There are 9 hidden switches. A switch that is on adds its own fixed numbers to the row, and there is some noise. The rows also spread widely along 11 directions, which tell nothing about the answers.
Known rows, each followed by its switches (1 for on, 0 for off):
.22	-.11	-.13	-.25	-.02	-.16	.26	-.19	.10	.05	.13	-.15	.08	.09	.09	.25	-.31	.21	-.32	-.15	-.13	.33	.18	.15	.06	-.04	.11	-.16	-.34	.25	.22	.05
1 0 1 0 1 0 0 1 0
-.09	.08	-.04	.16	-.08	-.13	-.03	-.43	-.10	.16	.12	.19	.19	.27	.14	-.03	.10	-.28	.13	.04	.39	-.51	-.37	.02	-.19	-.19	-.32	.28	.22	-.19	.18	-.15
1 1 1 1 0 0 0 0 1
-.06	-.04	-.19	.08	-.07	.05	-.15	-.08	-.28	-.03	.02	-.06	.32	.22	-.04	-.05	-.21	-.08	.00	-.22	.14	-.01	-.20	.16	-.19	.01	.03	.33	-.12	-.10	.02	-.38
0 1 1 0 1 0 1 1 0
-.18	.25	.15	.27	-.09	.03	-.04	.71	-.21	.05	-.19	-.13	.15	.38	-.07	.03	-.15	.05	.03	-.08	-.09	-.10	-.05	.07	-.17	.20	.25	-.29	.27	-.10	-.25	-.36
1 0 1 0 0 0 0 1 0
.14	.06	-.05	.27	-.22	.21	-.36	-.09	.17	.18	-.12	.13	.21	.18	-.29	.20	.02	-.42	.20	-.02	-.01	.05	.01	.04	.31	.10	.05	.06	-.18	.01	.09	-.04
0 0 1 1 1 0 0 0 0
.03	.12	.16	.29	.00	.25	-.17	.06	-.04	.10	-.30	.09	-.22	.09	.23	.08	.10	-.25	-.06	.17	-.03	-.23	.39	.25	.12	.17	.02	-.21	.06	-.02	.01	.22
0 1 1 1 0 0 0 0 0
.00	-.01	-.09	-.06	.03	.26	-.38	-.27	.05	.04	-.04	.16	-.10	.07	-.19	.09	-.07	-.20	.16	-.19	-.02	.07	-.06	.22	.16	.09	-.14	.37	-.18	.02	.10	-.08
0 0 1 1 0 0 0 0 0
.19	.23	.05	.36	-.28	.16	-.04	.10	-.06	-.06	-.37	.03	.21	.16	.07	-.11	-.02	-.07	-.23	.10	.15	-.36	.15	-.08	-.29	.35	.31	-.04	.02	.05	-.18	.15
0 0 1 1 0 0 0 1 1
-.11	.26	-.08	-.07	-.13	.19	-.38	-.04	-.19	-.05	-.20	.07	.12	.11	.12	.01	-.08	-.10	-.15	-.43	-.11	.16	-.25	.22	-.20	.32	.06	.29	.00	-.07	-.20	-.08
1 0 0 1 1 0 1 0 1
-.10	.14	.10	.02	-.02	-.19	.21	-.05	.06	.19	.08	.06	.06	.28	.11	.06	.06	-.07	-.05	-.06	-.07	-.11	-.13	.00	-.21	-.12	-.17	-.16	.22	.02	.02	.06
0 1 0 0 1 0 0 0 0
-.05	-.02	-.19	.08	.07	.06	.07	.15	.09	-.29	.20	-.17	.05	.33	-.16	.02	-.08	-.24	.34	.01	.32	-.39	.25	.10	.05	.03	.01	.08	-.08	-.03	.14	-.24
0 0 1 1 1 1 0 0 1
-.01	.17	-.03	.09	-.18	.25	-.27	-.11	-.06	-.08	-.24	.11	.03	.09	.12	-.07	.01	-.18	-.10	-.07	-.02	-.13	-.04	.03	-.06	.25	.05	.18	-.04	-.10	-.08	.15
1 0 0 0 1 1 0 0 1
-.22	-.05	-.05	-.48	.32	.03	.22	-.16	.16	-.01	.30	-.01	-.20	.16	-.16	.11	-.17	.21	.13	-.37	-.20	.11	-.20	.17	-.17	-.12	-.38	.31	-.08	.09	.14	-.04
0 1 0 0 0 0 0 1 0
-.07	-.06	.09	.13	-.11	.10	-.30	.06	-.08	.31	-.20	.11	-.05	-.14	.29	.34	.11	-.18	-.31	-.14	-.48	.26	-.10	.12	.23	.07	.03	-.13	.13	-.04	.19	.13
0 1 0 0 0 1 1 1 1
-.23	-.23	-.25	-.11	.09	.07	-.21	.16	-.15	-.17	-.06	-.03	-.09	-.07	.09	-.06	.08	-.11	-.03	-.04	.03	-.26	-.07	.05	.01	.13	-.11	.31	.18	-.02	.20	-.25
1 0 0 0 1 0 0 0 0
.03	.05	-.12	.17	-.12	.12	-.05	.17	-.25	-.08	-.25	-.03	.20	.25	-.20	-.18	-.15	.01	-.04	-.09	.09	-.30	-.17	-.06	-.34	.25	.21	.14	-.05	-.01	-.18	-.33
1 1 1 0 0 0 0 0 0
.22	-.12	-.17	-.20	.10	-.07	.38	-.16	.37	-.04	.25	-.21	-.06	.17	-.13	.02	-.14	.01	-.01	-.07	.02	-.03	.38	.08	.04	-.02	.05	-.04	-.31	.34	.26	.14
1 0 0 0 1 0 0 1 0
.02	.21	.17	.00	-.04	-.03	.02	.01	.18	-.01	-.05	.08	-.05	.02	.17	.26	-.01	.08	-.18	-.04	-.08	.07	.01	.05	.01	.10	-.04	-.17	.11	.04	-.06	.23
0 0 1 1 0 0 0 0 0
-.07	-.18	-.23	-.21	.16	.06	.12	-.01	-.19	.06	-.11	-.11	-.30	.05	.16	.22	-.19	.03	-.16	-.08	-.24	.00	.26	.33	.09	.07	-.06	-.27	-.27	-.02	.15	-.10
1 0 0 1 1 1 0 0 0
.07	-.09	-.18	-.06	-.05	.02	-.05	.02	-.12	.06	-.09	-.10	.13	.05	-.09	.03	-.14	-.01	-.16	-.25	-.18	.18	-.07	.06	-.06	.15	.14	.03	-.18	.14	-.01	-.18
0 0 0 0 1 0 1 0 0
-.25	.08	.00	-.16	.17	-.19	.40	-.08	.05	-.20	.43	-.18	.01	.22	.28	.26	-.18	.10	.19	.05	.33	-.12	.10	.25	.02	-.29	-.35	-.13	.05	-.14	.18	.00
0 0 1 1 1 0 0 0 1
-.12	.08	.04	-.12	.09	-.04	-.22	.61	.21	-.24	.17	-.20	-.07	.11	-.08	.10	-.04	-.01	-.06	-.31	-.12	.30	.19	.16	.11	.17	.21	.07	.27	.21	.05	-.28
0 0 1 0 0 0 0 0 0
-.05	-.08	-.06	-.30	.05	.12	-.08	-.42	-.24	.05	-.13	.08	-.20	-.08	.14	.00	-.27	.22	-.25	-.26	-.18	.38	-.04	.34	-.10	.03	-.11	.16	-.34	.05	.01	.04
0 0 0 0 0 0 0 0 0
-.03	.06	-.08	.04	.04	.05	.22	.17	-.18	-.01	-.12	-.15	.01	.26	.06	.16	-.25	.05	.03	.04	.04	-.13	.22	.23	.00	.07	.04	-.36	-.18	-.06	-.06	-.16
1 0 1 1 1 0 0 0 0
-.05	-.07	-.02	.02	.06	.00	-.13	.01	-.02	.02	.08	.01	-.15	.10	.10	.16	-.04	-.14	.04	.01	-.02	-.03	.07	.19	.23	-.07	-.07	.01	.01	-.04	.22	-.10
1 0 1 0 0 1 0 0 0
-.17	.26	.09	-.24	.06	-.14	.00	.05	-.01	-.13	.22	-.06	-.02	.19	.28	.37	-.20	.12	-.14	-.35	-.11	.33	-.07	.32	-.02	-.04	-.15	-.06	.08	-.14	-.08	-.02
0 0 1 1 1 1 1 0 0
-.12	.20	-.04	.11	-.11	.11	-.02	.25	-.03	-.21	-.01	-.10	.21	.26	-.15	-.09	-.13	.01	.13	-.09	.13	-.05	-.07	.00	-.14	.17	.11	.06	-.04	-.10	-.21	-.17
1 0 0 0 1 0 0 0 0

New rows, each followed by its switches (1 for on, 0 for off):
.22	.05	-.16	-.05	-.13	.11	-.03	-.12	-.10	-.04	-.23	-.07	.10	.14	.01	.00	-.20	.00	-.26	-.12	-.05	.08	.15	.09	-.08	.25	.25	.03	-.30	.20	.00	.04
1 0 1 0 1 0 0 0 1
-.03	.27	.09	.05	-.08	.04	.06	.25	.00	-.06	-.19	.01	-.06	.24	.11	-.06	.02	.00	-.15	-.09	-.16	-.23	.00	-.05	-.27	.27	.09	-.13	.19	-.01	-.24	.15
1 0 0 0 1 1 0 0 0
-.15	.15	.06	.12	-.15	.25	-.07	.06	-.02	-.03	-.07	.05	.18	.18	-.13	.12	-.17	.00	.14	-.02	-.11	.06	-.15	.00	-.02	.08	-.03	.01	-.18	-.25	-.16	.05
0 0 0 0 1 1 0 1 0
.19	.48	.23	.20	-.21	.13	.03	.25	.38	-.06	-.04	-.01	.17	.31	-.20	.16	-.14	.03	.03	-.13	-.05	.08	.13	.00	-.05	.27	.28	-.20	-.07	.07	-.30	.21
1 0 1 1 0 0 0 1 0
-.20	-.27	-.25	-.24	.26	.11	.02	.00	-.17	-.32	.19	-.30	-.19	-.03	.29	.11	-.20	-.01	.02	-.01	.20	.00	.38	.42	.24	-.12	-.13	.12	-.18	-.02	.40	-.21
1 1 1 0 1 0 0 0 1
-.01	.03	-.02	.11	-.03	-.14	-.20	.05	-.07	.26	.00	-.02	-.02	.27	.19	.07	-.01	-.29	-.06	-.07	-.06	.08	.18	.29	.15	-.03	.03	-.13	.12	.09	.20	-.22
1 0 1 0 1 0 0 0 0
-.05	-.02	-.06	.04	.05	.12	-.06	-.01	-.27	.14	-.09	-.07	.06	.16	.00	.19	-.27	.02	-.05	-.23	-.11	.18	.03	.37	.00	.03	.02	-.07	-.23	-.07	.00	-.27
0 1 1 1 0 0 1 1 0
-.04	.43	.27	.04	-.04	-.08	.10	-.10	.29	-.10	.11	.09	.04	.26	.29	.06	.07	-.06	.01	.05	.17	-.25	-.03	-.04	-.12	.00	-.19	.02	.37	-.03	-.08	.41
1 0 1 0 1 0 0 0 0
-.07	.26	.25	.14	-.13	.04	-.31	-.27	-.03	.16	.00	.19	-.01	.08	.30	.28	-.09	-.11	-.07	-.07	.03	.40	.03	.36	.20	-.07	-.12	-.07	-.01	-.16	-.01	.15
0 0 1 1 0 0 0 0 0
-.03	-.01	-.13	-.21	.17	.07	.30	.14	-.03	-.24	.07	-.31	-.08	.01	.20	.39	-.28	.20	-.05	-.08	-.02	.11	.26	.29	.19	.05	-.02	-.30	-.25	.04	.07	.04
1 0 1 1 1 0 1 0 1
-.05	-.15	-.10	.21	-.11	.08	.04	.16	-.26	.05	-.30	-.07	.08	-.07	.05	.03	.00	.00	-.09	.21	-.05	-.27	-.06	-.08	.04	.13	.09	-.23	-.03	-.06	.05	-.10
1 0 0 0 0 0 0 0 1
-.20	.18	.14	.22	-.02	.12	.10	.34	-.18	-.06	-.05	-.05	.21	.24	-.13	.09	-.18	.11	.19	.04	.05	-.08	-.18	.00	-.08	.00	-.01	-.17	.04	-.24	-.22	-.20
0 1 1 0 0 0 0 0 0
-.01	.02	.00	.24	-.11	.02	.26	.13	.15	-.20	.08	.00	.36	.13	-.29	.00	-.01	.06	.26	.25	.29	-.60	-.32	-.41	-.18	.00	-.07	.14	.15	-.10	-.04	-.01
0 0 1 0 0 0 0 1 0
.00	-.19	-.14	.01	-.05	.13	-.47	-.19	.05	.08	.03	.11	-.01	-.12	-.05	.28	.01	-.25	.09	-.08	-.01	.19	-.11	.19	.47	-.02	-.12	.25	-.15	-.02	.34	-.19
1 0 1 1 0 0 0 0 0
.02	.27	.17	.22	-.10	.01	-.30	.39	.63	-.17	.22	.10	.10	.16	-.16	.10	.31	-.33	.17	-.08	.10	-.26	-.01	-.19	.11	.19	.03	.28	.51	.10	.10	.10
0 0 1 1 0 0 0 1 0
.22	.15	.15	-.05	-.24	-.07	-.05	-.16	.17	.01	-.05	.07	.05	-.03	.25	.30	-.16	.16	-.50	-.16	-.21	.38	.01	.01	.00	.13	.19	-.09	-.13	.09	.02	.34
1 0 1 0 0 1 0 1 0
-.11	.09	.00	-.04	.05	-.05	.13	-.09	-.25	.09	-.05	-.04	.01	.25	.20	.06	-.17	.00	-.02	-.04	.02	-.02	.01	.23	-.11	-.08	-.13	-.08	.01	-.02	.04	-.07
0 0 1 0 1 0 0 0 1
-.01	.21	.07	.01	.13	.10	.31	.15	.08	.17	-.18	-.01	-.15	.33	-.02	.21	-.04	-.04	.14	.08	-.16	-.38	.13	.07	.00	.11	-.12	-.39	.05	.03	-.11	.17
1 0 1 1 1 0 0 0 0
.22	.14	.01	.29	-.28	.12	-.13	-.03	-.05	.33	-.30	.10	.33	.20	-.11	.30	-.08	-.23	-.11	-.08	-.33	.12	-.21	-.10	.10	.15	.18	-.24	-.18	-.09	-.10	.04
1 1 1 0 1 1 1 0 0
.15	-.02	-.05	.09	-.07	.00	.24	-.31	.13	-.04	.10	.02	.03	.08	-.01	.24	-.13	-.01	.07	.18	.19	-.25	.03	-.03	.13	-.07	-.10	-.15	-.27	-.11	.12	.12
1 0 1 1 0 1 0 0 0
.01	-.16	-.17	-.17	.15	.30	-.17	.02	-.08	-.13	-.18	-.06	-.29	-.12	.09	.20	-.12	.00	-.10	-.05	-.09	.04	.30	.33	.27	.21	.02	.04	-.26	.09	.19	.00
1 0 1 1 0 0 0 0 1
-.12	.15	.03	-.02	.11	.00	-.02	-.19	-.01	.10	.02	.12	-.01	.22	.19	.12	.04	-.15	.06	-.09	.06	-.33	-.15	.19	-.12	-.03	-.33	.17	.23	-.09	.04	.07
0 0 1 1 1 0 1 1 0
.17	.20	.03	-.06	.12	.15	.09	-.03	.33	-.07	.03	-.06	-.23	.24	-.17	.07	-.10	-.08	.14	-.11	.01	-.14	.36	.19	.07	.16	.04	-.04	-.17	.22	.00	.18
1 0 1 1 0 0 0 0 0
.25	-.30	-.17	.21	-.20	-.13	-.12	-.29	-.17	.14	-.08	.00	.13	-.12	.31	.14	-.03	-.15	-.43	.07	.03	-.01	.04	.03	.12	.00	.18	.02	-.15	.03	.36	-.05
1 1 1 0 0 1 1 1 0
-.18	-.08	-.14	-.11	-.01	.02	-.11	.09	-.03	-.10	.27	-.10	.18	.14	-.32	.08	-.28	.06	.27	-.30	.06	.31	-.26	.14	.07	-.10	-.03	.20	-.25	-.10	.03	-.51
1 0 0 0 0 0 0 0 0
-.01	-.02	.04	.02	.08	.23	-.10	.23	-.13	.16	-.32	-.06	-.21	.02	.02	.18	-.07	-.04	-.07	.00	-.34	.07	.23	.22	.18	.17	.08	-.22	-.04	.14	.04	.05
0 0 1 0 0 0 0 0 1
.01	-.24	-.32	.18	-.10	.16	-.13	.14	-.30	-.25	-.14	-.14	.34	-.03	-.09	.03	-.14	-.10	.02	.05	.21	-.22	-.15	-.07	.05	.15	.15	.19	-.17	-.12	.07	-.37
1 1 1 0 1 0 1 0 0
.11	-.02	-.09	-.09	.08	-.02	.06	.18	.02	.19	-.31	-.01	-.23	.10	.18	.17	.08	-.09	-.34	-.02	-.32	-.26	.26	.08	.00	.27	.08	-.31	.18	.27	.09	.08
1 0 1 1 1 0 0 0 0
-.17	-.15	-.10	-.36	.46	.33	.07	-.09	.19	-.04	-.04	.02	-.60	-.08	.00	.19	.08	-.02	.17	-.06	-.26	-.29	.28	.30	.19	.08	-.36	.08	-.08	.11	.24	.21
1 1 0 1 0 0 0 0 0
-.18	-.28	-.28	-.16	-.02	.19	-.02	.10	-.16	-.19	-.23	.02	.12	-.28	.09	.39	-.02	.12	-.17	.02	-.15	-.19	-.38	-.20	.12	.15	-.18	.09	-.01	-.17	.20	-.05
1 1 1 1 1 0 0 0 1
.02	-.04	-.18	.07	-.01	.24	-.09	.00	-.10	-.05	-.11	-.06	.10	.20	-.23	.01	-.19	-.14	.22	.01	.09	-.14	.06	.12	.09	.07	.03	.11	-.26	-.02	.02	-.21
1 0 1 0 1 0 0 0 0
-.18	.25	.10	-.10	.01	-.03	-.26	.00	-.03	.23	-.01	.12	-.03	.29	.21	.26	-.05	-.17	-.14	-.36	-.24	.28	-.10	.32	-.01	.01	-.14	-.01	.16	-.07	.00	-.10
1 1 1 1 1 0 0 0 0
-.23	-.08	-.02	.05	.04	.18	.06	-.13	-.07	.07	-.08	.07	-.01	-.05	.26	.26	.05	-.08	-.01	.13	-.02	-.17	.01	.14	.10	-.05	-.28	-.09	.00	-.20	.19	.18
0 1 0 1 1 0 0 1 1
.03	-.32	-.27	-.17	-.06	-.02	-.12	-.21	-.07	.13	.02	.00	.03	-.10	.03	.55	-.22	.00	-.16	-.10	-.27	.36	-.11	.13	.40	-.09	-.08	-.09	-.39	-.09	.36	-.18
1 0 1 1 1 1 0 0 0
.13	-.12	-.12	-.31	-.06	.14	.09	-.04	.04	-.02	-.43	.17	-.05	-.23	.00	.32	.02	.26	-.50	-.07	-.54	-.12	-.36	-.42	-.15	.34	-.04	.05	.02	.14	-.03	.41
0 0 1 0 1 1 0 0 0
.20	.12	-.06	-.26	-.13	.17	.03	-.41	.30	-.35	-.03	.10	.02	-.12	.15	.25	-.10	.10	-.31	-.11	.01	.06	.01	-.12	-.03	.22	-.04	.26	-.24	.08	.04	.55
0 0 1 1 1 1 0 0 1
.00	.24	.10	.10	.01	.22	-.16	.07	.04	-.14	-.12	.01	-.16	.13	.16	.03	-.04	-.09	-.04	-.05	.09	-.10	.27	.22	.00	.22	.05	.00	.03	-.02	-.07	.11
1 1 1 1 0 0 0 0 0
-.18	-.07	-.10	.14	.06	.26	-.33	.37	-.12	.04	-.26	-.01	-.15	.09	-.05	-.05	.12	-.28	.00	-.12	-.11	-.25	.20	.21	.00	.26	.11	.10	.16	.05	.11	-.25
0 1 0 1 0 0 0 1 1
.20	.08	-.05	-.33	.17	.09	.20	-.19	.33	-.04	-.03	.03	-.34	.05	-.02	.15	.00	.08	-.11	-.13	-.17	-.24	.18	.03	-.04	.19	-.10	.04	-.06	.32	.09	.36
1 0 1 1 0 0 0 0 0
-.13	-.06	-.21	.16	-.16	.41	-.29	-.33	-.39	.16	-.31	.17	.15	.12	-.14	.12	-.19	-.24	.22	-.02	-.03	-.07	-.27	.18	.10	.07	-.13	.12	-.44	-.38	-.03	-.19
1 0 0 1 1 1 0 0 1
-.08	.09	.10	-.39	.18	-.08	.47	-.12	.12	.05	.04	.05	-.20	.10	.19	.34	-.08	.32	-.17	-.05	-.32	-.22	-.25	-.09	-.18	-.06	-.31	-.11	.14	-.01	.08	.38
1 0 1 0 0 1 0 1 1
-.25	-.03	.01	.29	-.06	.11	.15	.32	-.05	-.38	.12	-.14	.43	-.10	.09	.36	-.05	.08	.27	.31	.28	-.31	-.35	-.23	.22	-.12	-.18	-.07	.13	-.43	.02	-.10
1 1 1 0 1 0 1 0 0
.13	.20	.11	.40	-.18	.19	-.03	.23	.33	.01	-.05	-.09	.13	.22	-.08	.05	.01	-.29	.08	.12	.01	-.07	.41	.01	.18	.15	.26	-.21	-.09	.05	-.03	.20
1 1 0 0 1 0 0 1 0
.03	-.19	-.23	-.07	.17	.30	.38	.16	.06	-.01	-.12	-.21	.04	.12	-.35	.30	-.18	.04	.28	.15	-.17	-.27	.11	-.09	.22	.04	-.05	-.25	-.36	.05	.13	.00
1 1 1 0 1 0 0 0 1
-.03	-.08	-.07	-.11	.05	.00	-.03	-.18	-.28	.12	-.09	-.12	-.08	-.05	.44	.29	-.21	.00	-.24	-.08	-.13	.27	.14	.42	.22	-.07	-.08	-.18	-.15	.01	.22	.02
1 0 1 0 1 0 1 0 1
-.26	.14	.08	-.33	.10	-.01	-.21	.08	-.03	.03	.06	.03	-.19	.09	.38	.42	-.16	.08	-.25	-.34	-.32	.37	-.02	.40	.08	.02	-.16	-.01	.11	-.16	.07	-.01
1 0 1 1 1 1 0 1 0
-.04	-.06	-.01	-.08	.08	.02	.02	.08	.00	.06	-.21	.06	-.27	-.09	.13	-.03	.14	.02	-.24	-.01	-.22	-.26	.03	-.02	-.11	.17	-.05	-.01	.23	.20	.06	.18
0 0 0 0 0 0 0 0 0
.05	.08	.03	.12	-.05	.00	.14	.08	.18	-.08	.17	-.15	.21	.10	.04	.32	-.09	-.03	-.02	-.09	.05	.05	.08	.07	.10	.00	.07	-.11	-.06	.03	.13	.03
0 1 1 1 0 0 1 1 1
.16	.25	.01	-.05	.00	-.17	.09	.02	.29	-.14	.16	-.05	-.07	.19	.26	.16	.09	-.16	-.23	-.15	.02	-.20	.21	.06	-.02	.14	.04	-.06	.19	.14	.06	.22
1 0 1 1 1 1 1 0 0
-.03	.14	.02	.06	-.13	-.17	.07	.00	.02	-.17	.19	-.11	.27	.07	.30	.26	-.19	.06	-.19	-.13	.18	.17	.01	.14	-.01	-.02	.02	-.04	.04	-.08	.04	-.01
0 0 1 1 1 0 1 1 0
.23	.34	.12	-.14	-.04	-.17	.07	-.29	.41	-.04	.36	-.06	.01	.37	.02	.03	-.20	-.09	-.07	-.29	.11	.41	.35	.27	-.01	-.04	.06	.06	-.16	.29	.03	.20
0 0 1 0 1 0 0 0 0
-.09	.17	.08	.13	-.09	.22	-.09	.25	.05	-.29	-.02	-.09	.14	.07	.08	.20	-.14	.04	-.02	-.04	.15	.01	.09	.12	.05	.16	.12	.02	-.05	-.13	-.02	.00
1 1 1 1 0 0 0 1 1
-.11	-.13	-.09	-.16	-.02	.01	-.21	-.13	-.20	.01	-.06	.09	.01	-.11	.14	.21	-.15	.13	-.27	-.17	-.08	.17	-.21	.18	-.03	.05	-.09	.23	-.02	-.06	.16	-.17
0 0 1 1 0 0 0 1 0
.09	-.10	-.08	-.15	.11	.13	.23	-.18	.05	-.16	-.04	-.05	-.12	-.09	.03	.11	-.10	.15	-.03	.11	.03	-.20	.10	.01	.05	.04	-.10	.04	-.18	.14	.16	.26
0 0 1 0 0 0 0 0 1
-.13	.01	.05	.11	.09	.12	.00	-.20	-.30	.29	-.08	-.02	-.14	.11	.21	.11	-.21	-.03	.09	.01	-.10	.09	.11	.50	.15	-.13	-.12	-.20	-.24	-.15	.06	-.05
1 0 0 0 0 0 1 1 0
.05	.04	-.03	.21	-.29	.32	-.44	.33	.09	-.06	-.41	.15	.14	-.15	-.13	.25	.13	-.18	-.24	-.05	-.36	.08	-.12	-.22	.17	.48	.25	-.02	.00	-.05	-.11	.12
0 0 0 1 1 1 0 0 0
-.11	.23	.08	-.31	.08	.06	.34	.17	.25	-.12	.05	.00	.12	.19	-.13	.31	-.19	.33	.02	-.16	-.24	-.04	-.30	-.17	-.17	.09	-.15	.00	.06	.00	-.13	.21
1 0 1 0 1 0 0 1 0
.12	.05	-.16	-.11	.08	.14	.05	.17	.10	-.06	.07	-.19	.01	.29	-.30	.17	-.25	-.06	.17	-.26	-.17	.07	.10	.13	.12	.12	.13	-.02	-.29	.09	.00	-.19
1 0 1 0 1 1 1 0 0
-.06	-.16	-.28	-.21	.14	-.05	.40	.21	.09	-.30	.13	-.20	.05	.05	-.14	.20	-.13	.17	.09	.05	.12	-.37	-.04	-.13	-.01	.03	-.13	-.05	-.05	.02	.13	-.16
1 0 1 1 1 0 0 0 0
.21	.18	-.01	.19	-.19	.01	.05	.10	.27	.02	.03	-.05	.18	.32	-.18	.22	-.04	-.26	.03	-.03	-.01	-.04	.18	-.07	.13	.15	.17	-.21	-.13	.10	.03	.07
0 0 1 1 1 1 0 0 1
